All rows are made from the same 9 directions, up to rounding. Whole rows:
-221, -358, 155, 24, -200, 48, 112, 60, -159, 282, -64, -88, 224, -147, -13, 44, 198
19, 108, 6, 249, -2, -204, 32, 102, 339, 293, 268, -258, 437, -24, 298, 94, 126
23, -274, 308, 197, -253, -54, -218, 239, -303, 46, -27, -19, -46, 118, -182, 65, -57
79, -101, -58, 221, -2, 48, -91, 124, 221, 229, 88, -248, 208, 179, 47, 33, 58
51, 151, 184, 130, -71, -21, 56, -233, -61, -267, 67, 38, -61, -111, 481, 195, -1
77, 370, 104, 34, 0, -393, -78, -47, -107, -162, 244, 10, 138, -128, 34, -118, 17
-91, 342, -233, -115, 165, -106, 91, 9, 86, -28, -79, -86, -65, 18, -388, -262, 50
-185, -17, -122, -117, 97, 278, 245, -6, 8, 123, -374, -32, -273, 99, -221, 37, 16
60, 199, 6, -62, 90, -87, 41, -187, -136, 108, 124, -133, 178, -20, 158, 22, 161
225, 151, 309, 13, 66, -140, -60, 69, -299, 146, 2, 147, -107, 169, 140, 251, -205
-260, -60, 97, -117, -244, -48, 1, -55, -198, -242, 57, 12, -146, -257, 47, 148, 158
-152, 59, -197, 18, 78, -94, 153, -1, 144, 434, 76, -379, 497, -52, -179, -242, 350

Rows cut short, each followed by the rest of it:
69, 93, -122, -89, 189, -81, 20, 215, 211, 251, -10, 85, 26, 116	-179, -30, -159
175, -264, 26, -228, -43, 2, -356, 127, -290, -64, 112, 210, -135, 106	-252, -12, -145
-164, -48, -56, 34, -215, 72, -18, -376, -101, -381, 164, -229, 118, -274	248, -72, 373
154, -50, -6, 234, 42, 244, 65, -256, 148, -165, -81, -33, 28, 64	371, -19, -33
26, -58, 86, -95, -69, -79, -24, -167, -164, -266, 76, 231, 43, -235	102, -137, -28
-55, -82, -14, -64, -134, -104, -222, 217, 42, 6, 228, -60, -54, 7	-34, 220, 29
88, -54, -230, -19, 75, 107, -99, 0, 282, -190, 36, 77, -61, 39	-44, -136, -110
-112, 50, 118, -212, -99, -164, -2, -80, -282, -61, 138, 72, 3, -220	74, 115, 118
95, 3, -379, 16, -56, -23, -416, 49, 425, -415, 416, -149, -12, 27	-12, -79, 41
-32, 155, 92, -275, -18, -151, -34, -139, -374, -114, 109, 98, -93, -144	13, 83, 79
162, 11, -333, -176, 172, 70, -207, -55, 111, 25, 176, -114, 90, 145	-161, -159, 67
103, -107, 88, -72, 61, 73, 39, -18, -45, 98, -42, 188, -24, 19	180, 133, -134
28, 163, 7, 25, -69, -113, -193, 92, 12, -235, 140, -29, -214, 59	-17, 136, -55
193, 71, -39, 284, 24, -105, -170, 98, 273, 83, 226, -206, 248, 159	137, -17, -8
-104, -30, 124, 92, -96, -15, 140, -191, -176, 85, -1, -167, 251, -145	153, -48, 247
-132, 198, 110, 13, -112, -123, 37, 22, 0, -229, 41, 42, -228, -120	151, 231, -21
-290, -117, 56, -306, -100, -73, 77, 96, -386, 263, -77, -42, 0, -130	-375, 19, 215
-190, -148, -1, -164, -82, 46, 96, -83, -199, 33, -73, 2, 43, -170	-130, -81, 168
-32, -164, 164, -184, -1, -38, 46, 75, -367, 346, -87, 83, 85, -1	-177, 28, 29
4, -44, -16, -65, 73, 150, 150, -171, -34, -40, -153, 117, -39, -52	87, -58, -28
-63, 143, 145, 98, -31, -124, 115, 127, 116, -7, -37, 101, -104, -53	146, 185, -133
17, 109, -289, -281, 265, 66, 138, -218, 26, 270, 39, -118, 253, -17	-47, -166, 205
-123, -449, 117, 92, -143, -67, 48, 262, -14, 413, -56, 18, 410, -106	-266, -228, 50
150, 93, 59, -206, 116, -191, -34, -163, -271, 289, 268, -35, 369, -66	182, 22, 158
71, -78, 149, 157, -29, -101, -111, 431, 165, 392, 74, -45, 7, 235	39, 357, -170
-179, -246, 48, 31, -237, 278, -57, -117, -223, -129, -77, -235, -198, 25	65, 226, 240
191, 53, -55, -293, 313, 8, 74, -33, -184, 449, -56, 111, 137, 150	-116, -48, -63
-104, 95, -147, -259, -92, -7, -155, -59, 74, -497, 194, 141, -380, -169	120, 223, -21
75, 138, 178, -107, 98, -268, 140, -229, -400, 356, 131, -48, 524, -166	91, -190, 222
-5, -214, 30, -407, 107, -36, 1, 356, -52, 287, -105, 477, -215, 9	-267, 161, -339
-67, 288, -98, -337, 127, -184, 70, -29, -54, -156, 24, 243, -175, -167	-156, -65, -82
108, -40, 37, 50, -33, -20, -136, 35, -10, -196, 23, 129, -93, 30	-38, -68, -143
-263, -85, -226, -73, -21, 13, 133, 68, 238, 186, 14, -183, 204, -142	-171, -118, 227
-163, -398, 103, -165, -98, 128, 98, 40, -303, 291, -176, 58, 93, -83	-204, -36, 108
61, -26, -151, 147, 87, 456, 50, -141, 155, -174, -302, -123, -370, 293	67, 94, -66
-130, -272, 160, 293, -207, 109, 113, 23, 108, 48, -83, -92, 139, -89	224, 74, 72
306, -123, -121, 31, 87, 100, -299, 106, 250, -16, 208, 49, -37, 241	180, 160, -197
212, 502, -85, -26, 131, -184, -151, -295, -90, -293, 289, -153, 12, 37	201, -28, 104
82, 219, -133, -72, 236, 54, 91, -18, 108, 284, -22, -139, 9, 196	54, 132, 20
78, -81, 150, 50, -146, -126, -119, -99, -46, -280, 219, 172, 94, -210	310, 21, -46
0, -55, -59, -189, 66, 121, -42, 32, -198, 91, -130, 12, -186, 142	-268, 12, -9
177, 165, -119, -205, 221, -159, -95, 107, 67, 247, 185, 60, 105, 108	-54, 35, -89
-45, 35, -107, -78, 90, 106, 144, -195, -78, -35, -159, -13, 29, -47	-134, -246, 89
99, -78, -189, 2, 118, 127, 5, -55, 246, -36, -16, 61, 73, 29	14, -169, -73
-249, 463, -6, 19, 131, -331, 367, 219, 282, 362, -51, -93, 124, -111	-70, 70, 33
-285, -203, -177, -162, -86, 23, 125, 52, 254, 87, 81, -10, 158, -278	21, 14, 168
298, -20, 207, 205, 8, -93, -133, 18, -29, -176, 24, 260, 15, 63	135, -105, -303
24, -121, -219, -195, -27, 37, -227, -115, -96, -206, 164, -40, 46, -55	-220, -240, 138
-266, -359, -5, -165, -125, 169, 141, 32, -83, 182, -133, 17, 25, -155	-82, 66, 146
212, 28, 22, -25, 61, -274, -300, 440, 159, 197, 249, 142, 9, 188	-149, 131, -285
-143, -96, 199, 228, -193, -176, 67, 191, 36, -26, -68, 70, 104, -155	-120, -140, -55
-191, 212, 72, 122, -13, 71, 250, 96, 149, -151, -323, 71, -424, 24	-10, 179, -159
71, 146, 41, 92, 63, 42, 71, -145, -75, -103, -117, -13, -59, 57	33, -87, -25
68, -115, 321, 125, -200, -98, -85, -125, -379, -313, -17, 195, -3, -150	54, -147, -66
93, -68, 93, 66, -108, -116, -228, 126, -3, 18, 251, -49, 66, 45	145, 193, -10
-95, 81, -88, 289, -81, 137, 77, -57, 343, -354, -110, -105, -171, -12	124, -29, -17
-61, -43, -169, -113, 38, -145, -90, 311, 278, 332, 214, -90, 176, 26	-138, 95, 32
14, 15, -177, -104, 30, 180, -54, -258, -96, -315, -51, -35, -146, -2	-90, -180, 91
-256, -106, 156, 370, -239, 142, 91, 261, 69, -35, -341, -190, -303, 142	-217, 121, -21
51, 122, -101, 49, 154, 216, 234, -333, 162, -94, -118, -17, 12, -26	360, -7, 32
